There are 6 hidden switches. A switch that is on adds its own fixed numbers to the row, and there is some noise. The rows also spread widely along 8 directions, which tell nothing about the answers.
In the rows, 128 means zero.
Known rows, each followed by its switches (1 for on, 0 for off):
[181 165 155  96 109 128 117  94 129 203 130 154  93 113  94 172 123 119
 130 143 116 116 146 118 109 120 141 149] : 0 0 1 0 0 0
[136 120  99 152 161 146  69 150 134  68 171  66 107 184 154  69 145 152
 105  74  70 147  81 136 140 119 103  99] : 1 1 0 0 1 1
[178 146 117 151 124 171 108 149 124 153 133 139  30  94  74 209 164 133
 135  98 124 135 189 156 102 111 117 148] : 0 1 1 0 0 1
[152  83 160 148 133 167  81 164 121 170 156 155  76 125 107 106  97 105
 116  96 115 164 133 128 109  59  88 135] : 0 1 1 1 0 0
[121 161 136 112 130 147 115 135 130  59 115 115 108 111 171 102 127 111
 102  86  90 109 120 107 124 105 130  78] : 0 1 1 0 1 1
[123 137  95 135 168 122 111 154 171  56 146 112  82 106 173 120 133 154
  86  46 108 131  89 125 114  93 112 104] : 1 1 0 1 1 1
[175 141 174 155 142  91 107 114 164 212 130 158  75  98 102 174 107 114
 170 140 104 119 164 130  95 110 163 158] : 0 0 0 1 0 1
[122  76 139  93 126 113 113 132 122 129 136 167  91 109 162 107 120 104
 102  92 127 173 118 142 122  79  89 127] : 1 0 0 0 0 0
[137 139 116 107 172 133 143 154 158 109 131 117 108 150 132 165 143 164
 104  63 143 116 134 104 130 127 122  99] : 0 0 1 1 0 1
[156  98 115 163 166  71  92 154 139 101 143 110 103  47 160 101 172 150
 163 107  80 196 153 223 119 129 133 111] : 0 1 0 0 0 0
[110 140 157 145 161  94 101 151 184  79 110 121 131  90 170  75 105 119
 141 119 110 118 111 119 107 101 174 109] : 0 1 0 1 0 0
[165 130 125 133 141 106 125 127 150 122 127 177  92  80 167 123 107 125
  96  53  99 144 103 143 125  69  92 101] : 0 0 1 1 1 1
[140 128 188 103 162  99 126 130 157 186 118 118 132 148 158 160 116 141
 106  99 100 125 133  81 100 128 136 117] : 0 0 1 1 1 1
[124 103 148  99 107 124 103 136 105  94 128 113 139 119 178  66 126 118
 105 100  99 190 114 150 138 111 108  98] : 0 1 0 0 0 0
[166 145 139 163 124 141  78 155 102 191 154 112  30 114  94 152 155 131
 166 118  65 139 192 153 126 130 142 134] : 1 0 0 0 1 1
[157 132 160  96 122 158 117 148 107 178 121 120  87 132 118 175 130 124
 109  80 122 161 172 105 115 113 108 124] : 0 1 1 1 0 1
[149 134 133 123  91 141 124 152 112 130  99 124  28  25 119 168 170 118
 133  98 113 144 222 161  98 120 142 144] : 0 1 0 0 1 0
[149 155 120 131 154  88 103 120 160  74 138 172  99  77 185 127 114 101
 123  95  93 115  88 160 118  75 125  96] : 1 0 1 0 0 1
[151 155 184  70 102 145 116 103 116 155 123 122 118 142 131 169 121 100
 119 129 110 128 148  90 106 129 142 122] : 0 1 1 0 0 1
[158 175  94 103 131  96 156  83 165 102 126 132 127 128 154 148 146 162
  70  75 119 101  77 116 130 126 106 122] : 0 0 0 0 1 1

New rows, each followed by its switches (1 for on, 0 for off):
[136 140 142 102 127 111 134 147 128 174 110  95  97 109 124 145 154 161
 116  89 110 141 179 111 129 147 146 118] : 0 0 0 1 1 0
[143 146 155  88 113 143 143 100 153 136 117 129 104 111 146 198 127 131
  83  95 132 104 130  80  92 113 122 128] : 0 1 1 0 1 1
[140 126 129 132 169 118  87 169 147 108 153  92  94 105 138 134 170 153
 140 117 107 148 141 157 104 123 139 116] : 1 1 1 0 0 0
[151 142  93 156 175  80 116 153 160  68 131 127 107  62 155 102 171 168
 127  80  88 122 127 184 117 122 134  88] : 0 0 1 0 1 0
[145 125 127 136 139 149 100 156 125 108 132  95 109 137 159  84 131 129
 107  67  72 158 133 139 127 118 118  90] : 0 1 0 1 1 1
[146 106 115 145 178 147 105 149 188 105 173 105 126 170 131  95 126 174
  71  58 133 114  64  73 105  93  94 126] : 0 1 1 1 1 0
[190 209 107 156 153 134  90 144 150 163 160  93  99 150 107 114 126 147
 150  90  46  91 142 127 143 145 156  99] : 0 0 1 1 1 1
[161 107 102 130 138 159  87 162 102 116 159  92 123 166 139  56 115 155
  72  41  87 181  90 121 151 107  62  84] : 0 1 1 1 1 0
[126 127 166 122 162  63 120 142 177 122 107 158 114  74 169 115 128 123
 142 123 128 132 147 128 107  99 166 120] : 0 0 0 1 0 0
[135 141 160  67 103 145 159 116 133 192 115 137  86 159 103 202 118 135
  96  94 162 111 154  68 111 119 108 144] : 0 0 0 1 0 1
[127  85 159  93 153 110 129 135 171 135 114  96 130 133 152 146 135 165
  82  82 149 138 128  81  93 125 112 142] : 0 1 0 1 1 0
[159 130 168  81 117 152 120 167  94 214 117  79 107 139 100 140 145 161
 109  91 100 165 199 104 135 154 127 106] : 0 0 1 1 1 0
[113 157 133 105 137 145 131 128 188  96 120  97 116 154 116 118 117 149
  92  99 160  74 111  48 113 103 134 125] : 0 1 0 1 0 0
[128 178 136 112 136 125 108 139 149 109 124 110 103 110 117 130 137 126
 144 130 118  86 155 111 125 130 166 103] : 0 0 1 0 0 0
[108  99 164 136 187 118 126 153 197 108 127 155 104 134 134 143 108 137
 113 100 170  90 117  76  88  86 134 133] : 0 0 1 1 0 0
[192 210  81 150 123 134 110 121 129 143 139 139  39  77  92 162 150 144
 137  87  78  91 163 168 129 120 134 119] : 0 0 1 0 1 1
[134 104 163 124 153 101 119 135 182 124 111 136 104  73 166 149 116 145
  96  83 133 119 126  90  78  88 134 140] : 0 1 1 1 1 0
[147 128 188 123 142 138 106 148 138 207 125  95  91 164 100 178 131 129
 153 134 121 130 193  98 113 153 160 137] : 0 0 0 1 0 1
[159 128 155 134 161 114  76 151 144 182 158 129  97 130 138  83 103 130
 120  92  80 147 109 116 123  88 125 118] : 1 0 1 1 1 0
[176 213  97 148 142 127 114 124 161 125 141 147  89  93 108  98 115 144
 112  76  93  71 111 118 136  93 130 109] : 0 0 1 1 1 0
[143 131 101 160 194  56 125 133 218  72 133 152 127  73 167 107 128 151
 126  87 133 116  87 142 113  95 145 120] : 0 0 0 1 0 0
[171 152 163 142  97 167  98 136  92 178 132 146  33  77 106 173 133 104
 145 104  85 134 199 145 100 107 134 134] : 0 1 1 0 1 1
[163 168 160 101 114 114 114  95 157 208 129  97 128 141 120 146 114 145
  98 116 115 107 129  60  96 133 138 159] : 0 1 0 1 1 0
[104  75 163 120 165 167  98 173 138 116 153 123  85 197 136 141 131 120
  97  97 130 137 113 103 109 103  96 105] : 1 0 1 0 0 1
[128 205 131  84 101 140 124 141 111 140  99  79 106 128 116  91 134 138
 112  91  81 108 171  96 161 154 152  88] : 0 0 0 1 1 0
[118 178 146  65 108 156 118 130 121 115 119  87 103 128 135 142 143 140
  78  88 124 101 131  67 108 122 123 123] : 1 1 1 0 1 0
[152 182 116 151 173  71  74 121 183 124 162 117 126 116 142  62  98 122
 148 123  71 104  80 133 140 107 171 118] : 1 0 0 1 0 0
[132 140 134 185 167 183  94 181 163  90 135 109  45 139 111 131 131 135
 133  75  98  87 145 100  96  90 140 115] : 0 1 1 1 1 1
[168 143 143 164 158 115 102 157 169 151 126 124  71  66 113 137 135 147
 139  96 100 114 159 120  89 103 156 145] : 0 1 1 1 1 0
[180 123 161 148 157 100 111 141 148 221 132 136  67  95 119 177 132 145
 143 107  99 142 172 132  95 124 135 155] : 0 0 0 1 1 1
[123 133 187  77 105 143  88 139 100 204 126  87  95 157 103 136 137 114
 147 159  96 138 189 101 127 148 165 124] : 1 0 0 0 0 0
[175 149 110 201 161 144  99 150 167 170 158 147  33 123  64 165 129 131
 174 101 107  97 153 151 108  93 136 156] : 0 0 0 1 0 1
[178 168 104 115 134 144 123 154 120 172 135 108  83 120  77 137 156 169
 115  81 117 149 176 148 142 140 115 113] : 0 0 1 1 0 0
[148  45 132 140 141 142 108 165 106 137 147 136  74 105 145 166 159 143
 119  85 130 214 147 184 106 108  66 139] : 0 1 0 0 0 1
[184 137 131 155 154 116 121 140 139 188 142 164  62  98 106 161 126 145
 122  77  95 135 148 139 117  97 107 135] : 0 0 1 1 1 1
